The same things were measured in two ways. Each way mixes the same 9 hidden numbers, adds some noise and spreads widely along 7 directions of its own, which tell nothing about the thing.
(in the rows, 128 means zero)
Some things both ways: the first way, then the second way.
[125 113 184 154  94  79 187  83 103 103 143 101 174  87 127 115 150  99
 132 103 120 121 127  51 120]
[245 176 104 140  78 177  83 120 109  89 138 138 151 122 107 123 147 122]

[139 100 151 115 142 103 144 155 124 134 105 124 104 136 132 154 100 202
 136  99 128 123 120 147 134]
[114 126 109 132 131  89 138 202 114 127  89 120 144 108 116 117 134 113]

[114  94 125 211 134  97 165  84 162 160 111 172 104 102 123 111 153 114
 105 125 145  86 108 132 121]
[177  96 123 126 196  86 126 149 100 142  93 165 108 114 161  76 126  94]

[ 86  85 112 124 137 135 131 144 166 179 181 100 148 174 170 139 117 186
 159  67  94  91 118 132 139]
[136 111 123 142 119 121 118  79 114 190 158  78 137 144 155 127 133  88]

[146  96 187 159 129 114 140 113  91 117 103 164 149 134 129 118 117  74
 184  63 105 146  61  56 150]
[144 148 119 147 152 162 105  76 134 142 129 141 184 153 145 122  73 129]

[129  72 157 143 137 118 170 132 173 171 144 138 124 144 154 126 112 113
 160  82 105 122  88 103 128]
[172 177 107 122  97 143 120  97  98  95  77 136 212 128 164 101  46  85]

[114 192  94 104  94 197 127 103 183 141 187  86 154 128 133 139 121 112
 142 147 109 105 187  75 121]
[115 146 107 155 159 136 111 140 160 117 110 126 149 128 110 131 146 179]

[103 157 135 131 110 119 128 138  78 101 145 145 119 101 146 124 129 157
 136 132 110 150 181  90 164]
[169 163 122 159 188 131  83  71 104 121  88 112 227 118 143 111 107  99]

[101 175 122 120  64 152 110 125 123 152 147 107 139 144 143 100 142 112
 159 118 121 154 158  99 138]
[115  82 110  72 126 130 186  93 100 186 117 115 122 167 205  62  65  74]

[125 136 100 117 110 193 129  90 161 131 148 105 156 152 138 134 114  93
 150 127 116 102 122 101 143]
[ 83 138  87 118  97 155 141 109 159 104 125 147  98 155 104 131 133 187]

[ 99 119 125 135 145 152  99 177 167 167 121 164  71 181 171  78 153 101
 130 141 126 158  80 150 118]
[184 131 113 107  77  90 171 188 111 105  99  71 139  96 201  95 121  83]

[ 91 135  81 135 150 165  93 112 126 143 138 144 131 147 119 115 170 109
  91 149 146 118 122 161 100]
[ 39  63 114 135 155  80 204 152 117 224 145 104  81 122 144 104 134 131]

[111 159 121 138 117  96 150 121  72  96 140 116 153  72  98 108 160 158
 134 136 149 141 170 111 102]
[147 101  75  85 125 178 157 186 129 132 140 130  97  97 101  75 179 172]

[111 168 157 114  63 146 159 145 149 175 175 102 121 109 149 127 111 167
 172 101  98 142 200  69 125]
[100 149 114 132  86 162 147 175 171 108 160  88 172  83 136 145 128 142]

[155 124 105  98 135 132 107 130 136  93 139  79 185 153 105 105 111  98
 185 120 137 123  76 150 121]
[ 63 153  59 124  74 177 128 120 147 115 160 108 154  89  60 160 128 143]

[ 86 104 155 129 131 148 137 167 174 226 125 141  86 168 175 136 135 147
 148  61 122 151 106 115 118]
[190 136 119 101  92 104 134 162 102 156  90 102 123 168 193  87  78  81]

[153 103 151 128 109  83 154 116 159 123 142  95 148 148 116 118 117 112
 147 119 127 122  95 127 113]
[205 124 123 111 141 134 105 160 113  95 118 157 107 114 137 113 150 106]

[141  99 121 138 182 104 101 192 163 143 103 159  82 154 140 113 116 132
 149 124 140 143  79 174 130]
[131 133  85 113 156 169 115 130 111 141 140 128  94  56  95 104 185 198]

[190 162 195 102 142  96 112 155 146  93  81 113  96 105  99 123 122 100
  86 167 139 125 125 151  72]
[171  95 159 133  43 113 173 156 167 110 177  64 102 174 206 140 175 110]

[112 166 127 155  77  98 126  93  85 108 128 146 139 106 117 109 159  71
 134 140 148 176 159  88 159]
[184  99 140 103 191 118 101 105 119 156 109 162  84 151 199  88 103 103]

[100 124 104 147 110 102 154  72  63  63 158 104 203 101 117 117 154 119
 144 122 137 121 136  75 160]
[207 131 103 122  95 116 105 141 136 108 110 118 115 149 154 110 140 101]

[110 159 105 134  94 136 148  63  73  90 124 138 138  68  98 118 162 102
  75 182 173 140 187 155 115]
[ 59 135 102  96  73 104 191 129 118 106  96 130 127 141 154 113  76  86]

[ 85 117 137 150 112 115 169  90 147 156 164 139 109 137 150 139 132 171
 107 104 115 104 145 115 119]
[152 112 145 126  92  97 137 135 135 125 128  82 114 154 188 132 153  96]

[189 132 157 143 133  81 110 135 111 146  65 150 114 109  70 174  92 114
 147  93 153 143 131 146 139]
[166 141 124 154 193 115 103  86 114 135  89 170 171 162 146 102  73  80]

[110 135 101  91 130 161 106 163 110 121 145 109 145 151 136  93 157 116
 126 159 136 167 121 153 106]
[ 83 100 104 106 122  98 171 231 144 129 108 135 132 107 141 120  87 108]

[ 81  94  97 143 150 164 143 103 192 199 154 156  96 163 158 150 136 121
  98 111 134 104 123 151 119]
[ 61 150  96 134 103 149  90 102 172  90 115 160 138 144  96 176  99 178]

[ 51 157 114 130  97 152 144 122 139 183 184 105 139 130 167 142 151 175
 132  87 105 125 195  65 133]
[187 121  78 113  95 146 103 149 149 108  84 131 162 172 132 103 105 144]

Other things, the second way, with their names:
<281>: [ 67 109 101 117 157  85 157 167 103 120  83 178 130 115 103 123  86  89]
<759>: [149 104 121 135 176  99 101  88 113 161 107 161  90 186 148 112 110 139]
<462>: [ 77 160 106 127 106 123 137 131 146  83  88 123 183 140 125 145  86 109]
<856>: [100 109  94 102 121 139  81 111 160 109 126 125 173 139 124 160  87  82]
<380>: [ 49 145  97 134 181 150 125  72 122 122 105 144 174  98  96 121 116 141]
<767>: [116 170  94 106  79 147 112 149 141  89 104 101 164 131 123 145 102 125]
<196>: [102 150 125 142 145 146 171 126  96 180 184 102  94  47 131 111 161 149]
<404>: [121 110 119 106 154 137 145 168 122 148 143 171  43 108 131 106 149 191]
<314>: [ 97 144  98 159 152 125 146 158 142 103 112 159 165  89  99 134 101 144]
<161>: [119 146 100 144 159  92 115 224 125 131  84 160 156  64 111 124  77 111]
<875>: [ 67  90  96 145 160 102 141 106  92 218 135 115 108  93 116 119 125 162]
<29>: [187 138 157 159 153 125  88  98 153 101 143 111 103 139 161 138 204 135]
<652>: [126 167 110 181 128 147 146 108 111 140 147 101 173  85 100 123 156 154]
<457>: [212 111 143 133 180  98 105 122 131 140 113 153  75 158 194 105 122 106]
<354>: [ 96 112  95  87 139 170 151 134 134 162 166 105  65  95 124 102 178 169]
<205>: [139 167  98 127 160 166 159  89  72 148  97 158 146 100 124  60 103 175]
<738>: [171 139 109 145 165 139 111 129 127  84 113 145 118 125 100 117 194 181]
<707>: [ 54 137 110 120 124 171 138 127 158 137 145 117 150 142 103 135 131 165]
<691>: [ 70 125 110 114 141 176 117  95 157 138 167 148  97 112 111 134 148 173]
<38>: [100 106 138 145 155 109 128 160 135 161 144 106 118 114 132 146 156 130]
<360>: [168 151 121 133 153 127 129  95  76 163 101  84 171 112 158  79 133  87]
<840>: [108 131 124 101 197 136  98 113 114 160 117 139  83 133 136 108 142 162]
<790>: [130  76 110 103  94 140 175 171 171 143 160 140  73 136 176 109 114 153]
<768>: [119 191 139 146 102 150 143  77  98 119 155  93 170 115 135 128 129  84]
<198>: [171 141 106 145 126 128  84 117 129 109  89 138 218 161 129 127  75  82]
<434>: [160 101 131 136 138  98 104 156 182  94 109 143 115 165 162 128 143 109]
<85>: [176 183 142 150 138 131  57 109 138  58 135 128 126 131 102 170 190  74]
<180>: [133 132 130 153 147 106 138  86  86 160 150 117  96 108 127 117 171  96]
<238>: [151 171 126 127 180 146  35  62 106 123 107 132 156 151 103 146 137  91]
<361>: [113 117 159 142 167 125  82 112 154 182 179 123 140 145 152 160 100  30]
<543>: [ 89 123 105 123 139 198 106 105 196 104 148 150 159 146 105 144 132 171]
<672>: [143 144 128 125 117 155  79 127 201  72 131 144 135 220 126 154 132 125]
<150>: [125 149  93 168 134 143 159 137  99 167 157  84 145  47 100 111 172 173]
<389>: [ 78 153  68 117 103 171 155 171 134 110 125 111 206  54  82 112 111 109]
<865>: [120 180 128 110  95 168  89  80 159 100 127 117 158 163 160 136  96 102]
<756>: [107 124 129 135 117 137 143 117 104 154 172  97 101  96 112 135 191 122]
<398>: [119 126 171 144 186 135  76  46 141 131 158 135 110 159 153 165 159 109]
<363>: [159  98 140 117 176 101 127 146 120 181 130  94  74 113 195  97 156 131]
<209>: [208 108 116 117 140 115 128 207 121 111 107 123 123 106 144  86 175 108]
<463>: [ 88 159 110 163 126 150 119 107 104 148 160 122 151  81  61 142 172 126]
<287>: [121 163 104 164 120 131 125  77 126 117 142  84 143 100 117 145 162 128]
<848>: [177 110 116 145  83  86 180 113  90 150 139  62  96 137 167 103 180 102]
<289>: [119 121 115 117 130 156 126 161 136 114 135 124 124 119 106 130 173 182]
<590>: [129 111 108 133 164 128 118 155 154 126 122 142 145 129 135 118 114 159]
<63>: [157 108 105 115 163 150 161 173 112 155 131 161  53 112 110  65 197 188]
<808>: [167 141 121 108 140 129 150  95 101 112  73 126 145 175 170  63 126  99]
<74>: [117  95 127 140  99  94 164 137 149 141 151 111  96 129 182 137 119 132]
<369>: [151 161 104 174 111 120 118 169 143  92 113 117 147  98 102 147 161 175]
<242>: [171 132 116 169 177 130 106 135 136 149 132 120 155 106 125 109 155 135]
<591>: [124 131 103 152  80 148 152 139 165 130 154 126 150 118 137 130 107 146]
<747>: [ 98 133  84 161 124 129 123 128 151 149 154 109 128  70 107 155 126 149]
<192>: [105 100 105 115 126 142 166 145 135 126 148 119  75 133 105 108 208 180]
<187>: [175 118 160 118 172 129 120 156 136 143 148 142  82 120 183 117 136 101]
<62>: [ 69 128 131 149 131  94 135 153 164 113 131 151 120 135 145 172  80 124]
<263>: [173 147 151 134 119 152 116  79 149  99 128 114 174 159 183 114 129  70]
<566>: [ 82 118 114 170 195 150  75  83 113 194 148 152 167  97  68 151 129 139]
<449>: [140 111  84 104  95 145 174 135 112 118 133 119  78 112 122  83 190 182]
<121>: [ 37 147 127  97 125 158 172 112 127 169 157  67 146  94 171 115 106 125]
<894>: [ 79 143  97 129  77 151 160 108 133  80 154 105 143  74 107 156 157 132]
<814>: [ 82 134 105 166 154 130  91 116 136 164 150 137 119  94  88 165 131 189]
<736>: [ 85 154  73 161 180 140  88  83  85 178 113 139 164  80  50 128 123 159]
<732>: [192 127 118 115  99 116 178 129 106 113 109  84 123 143 189  77 150 104]
<637>: [209 165 142 136 176 153  68  91 102 122 142 144  99 143 119 125 178 109]
<453>: [112 135  97 122  60 112 174 165 126 119 104  93 171 157 137 117  94  89]
<838>: [174 110 150 174 105  95 124 145 207  62 148 126 121 182 173 163 158 119]
<705>: [134 120 105  86 103 170 109 130 147 106 132 122 131 147 129 117 145 124]
<470>: [133 143 103  96  79 189  97  80 148 120 151 114 187 166 134 138  80  54]
<555>: [ 89 114 139  94 158 177 122 133 175 150 172 117 109 137 152 124 149 134]
<208>: [110 124 106 139 136 170  72 161 174 157 181 105 136  91  81 165 171 140]
<408>: [180 144  86 161 172 144 109  72  77 170 111 118 202 112 109  84 114 120]
<316>: [138 138 133 141 137 121 171 183 143  85 124 142 124 115 144 112 150 156]
<800>: [ 83  99 104  77 121 185 151  95 142 160 154 128 106 193 121  97 136 137]
<355>: [135  86 128 124 161  97 109 115 139 131 100 134 156 182 160 120 108  67]
<496>: [140 157 126 127 148 137 128  95 102 164 143 119  91 107 151 103 136 124]
<351>: [112 117  90 156 111 145 113 127 202 103 143 128 149 173 108 155 130 168]
<217>: [156 107  83 166 121  85 141 199 154 118 108 116 150 113 123 130 124 134]
<503>: [127 161  91 130  91 139 121 175 138 102 122 121 136  97 108 142 125 156]
<275>: [121 155 150 155 152 147  41  45 137 122 139 148 165 172 110 177 122  95]
<410>: [169 146 130 159 181 114  67 104 121 146 123 129 105 131 132 142 150 157]
<571>: [ 81 130 105 160 170 103 136 121  82 173 120 100 128  68  89 127 175 152]

Some of these things the first way, each followed by its name:
[122 142 125 123 126 140 170 119 138 109 171 128 125  57 110  87 122 115
 161 143 138 128 163 143  77] | <121>
[ 95 168 117 106  89 123  97 161  73 120 135  98 160 163 137 114 155 161
 163 113 124 180 140  74 153] | <208>
[116 128  88 103 159 213 109 145 128 138 114 126 132 136 130 124 149 135
 107 154 142 123 122 150  94] | <672>
[176 128 141 148 128  98 131 116 149 104 103 126 136 129  91 108  88  95
 215  98 142 118  66 121 130] | <354>
[220 105 167 120 173  73 103 148 102  89  60 141 121 109  67 179  69 129
 125 121 136 117 104 173 136] | <838>
[ 65 137 118 159  99 147 158 100 107 136 143 141 119 126 157  93 177 160
 112 134 130 124 138  91 122] | <705>
[114  70 120 114 148 123 124 193 142 207 144 161 101 190 131 142 121 153
 153  89 125 183 101 174 114] | <187>
[ 83 104 118 172 142 110 166  75  38  92 160 162 185  63 109 117 188  94
  98 118 139 139 150  75 118] | <591>
[ 98 112 100 129 150 138 115 152 136 167 161 138 135 133 128 117 166  99
 115 126 142 156 137 152  96] | <790>
[126 131 117 125 154  85  92 154  78  76  96 134 125 126 116  83 156 119
 127 152 164 155  94 186 126] | <856>
[117 131 141 141 115 138 147 121 145 159 134 150  86 112 151 149 107 180
 118 119 104  98 170 121 142] | <738>
[124 159 133 129 106 135 143  87 154 100 167 106 149  94 141 111 128  73
 135 141 120 106 161  92 134] | <410>
[120 100 110 102 131 121 146  91  46  72 172 129 185  83 108 134 135 102
 119 143 141 152 164 159 131] | <62>
[138 159 135 128 117 100 118 133 107 122  96 106 145 113  81 105 160 102
 129 135 174 160 117 138  81] | <470>
[142 105 163 164 173  86 142 123  70 105  90 187 107  79  97 147 134 132
 103 112 139 134 118 123 113] | <652>
[138 122 105 104 104 110 148  89 123 108 151  88 163 117  94 140 121 136
 112 151 151 112 159 183 113] | <281>
[106 139 135 146  84 146 118 125  68 130  98 172 116 131 151 113 141 100
 153 118 131 186 133  84 187] | <496>
[ 70 142 102 136 130 140 132 146 132 169 163 146 101 125 150 131 156 178
 108 129 126 139 179 126 110] | <360>
[136 145 142 116 116 109 142  92 118  73 152  99 161 119 108 115 135 107
 124 146 128 116 119 106 100] | <38>
[129 160  85  89 161 145  63 192 149 104 145 120 121 164 130  91 146  81
 137 183 144 176 117 163 119] | <363>
[168 126 172 138  96 151 189 100 208 176 148 115 106  91 125 145  73 137
 151 111  95  70 162 107  98] | <316>
[102 148 108 145 101 107 120  93  57 107 147 154 154 104 109 130 156  86
 121 135 149 180 173 107 158] | <457>
[169 175 182 140 120  75 124 121 125 105  72 118 117  84  90 130 138  94
 104 135 157 130 137 105 101] | <198>
[152 140 100  91 141 165  77 188 141 115 137  91 168 176 134 124 112 122
 177 132 104 137 105  94 159] | <242>
[146 118 132 130  95 137 165  73 214 154 170 101 132 159 127 140  89 116
 143 120 105  69 120 129 115] | <398>
[117 136 132 129 143  69 131 150 155 171 138 112 107 111 110 174 139 181
  77 118 146 122 187 160  96] | <566>
[165 115 134 148 170 127 146 110 161 127  84 124 130 110  71 122 121 117
 140 114 162  79  66 156  51] | <800>
[125 111  90  91 149 162 132 172 148 125 191 103 154 109 135  96 138 111
 136 168 125 141 158 172  97] | <196>
[171 110 138 133 123 117 131 139 144 145 104 129 129 171 100 163  93 151
 163 102 119 131  92 101 134] | <263>
[144  71 139 148 162  96 191  96 163 118 164 125 148  71 112 117 121  95
 126 124 141  96 116 153  81] | <404>
[165 174 121 127 133  73  60 142  80  83  88 141 137 118  76 125 133  51
 146 139 170 187 129 150 152] | <747>
[ 91 120 115 120 125 194  97 144 157 164 125 135 110 166 197 121 141 111
 111 129 104 117 129 128 167] | <759>
[121 109 110 125 157 129 122 111 158 116 156 110 144 139 129 121 131 125
 106 137 121  77 112 166 107] | <848>
[132 133 154 160 113 119 137 109 108 128  66 147 106 133 124 128 150 139
  90 137 140 122 109 101 132] | <463>
[ 96 128 112 136 111 165 108 140 120 157 127 165  90 184 167 140 128 154
 116 131 102 145 132  97 178] | <29>
[134 145 143 144 127 135  99 129  96  73 118 114 174 136 145  89 147  73
 162 122 104 123  85  49 160] | <408>
[158 156 149 118 156 144 125 151 160 137  87 131  91 101  94 132 117 125
 120 141 154 121 125 150  68] | <707>
[164 122 150 129 182  72 122 164 120  97 122 137 123  79  98 131 110 123
 140 122 139 126 126 155 103] | <150>
[151 149 140 165 104 108 153  80 106  97 100 130 154  95  83 132 138 100
 129 132 146 122 121  68 121] | <63>
[106  89 107 107 151 141 104 153 104 119 163 137 145 160 165 117 134 114
 125 131 107 147 118 155 159] | <74>
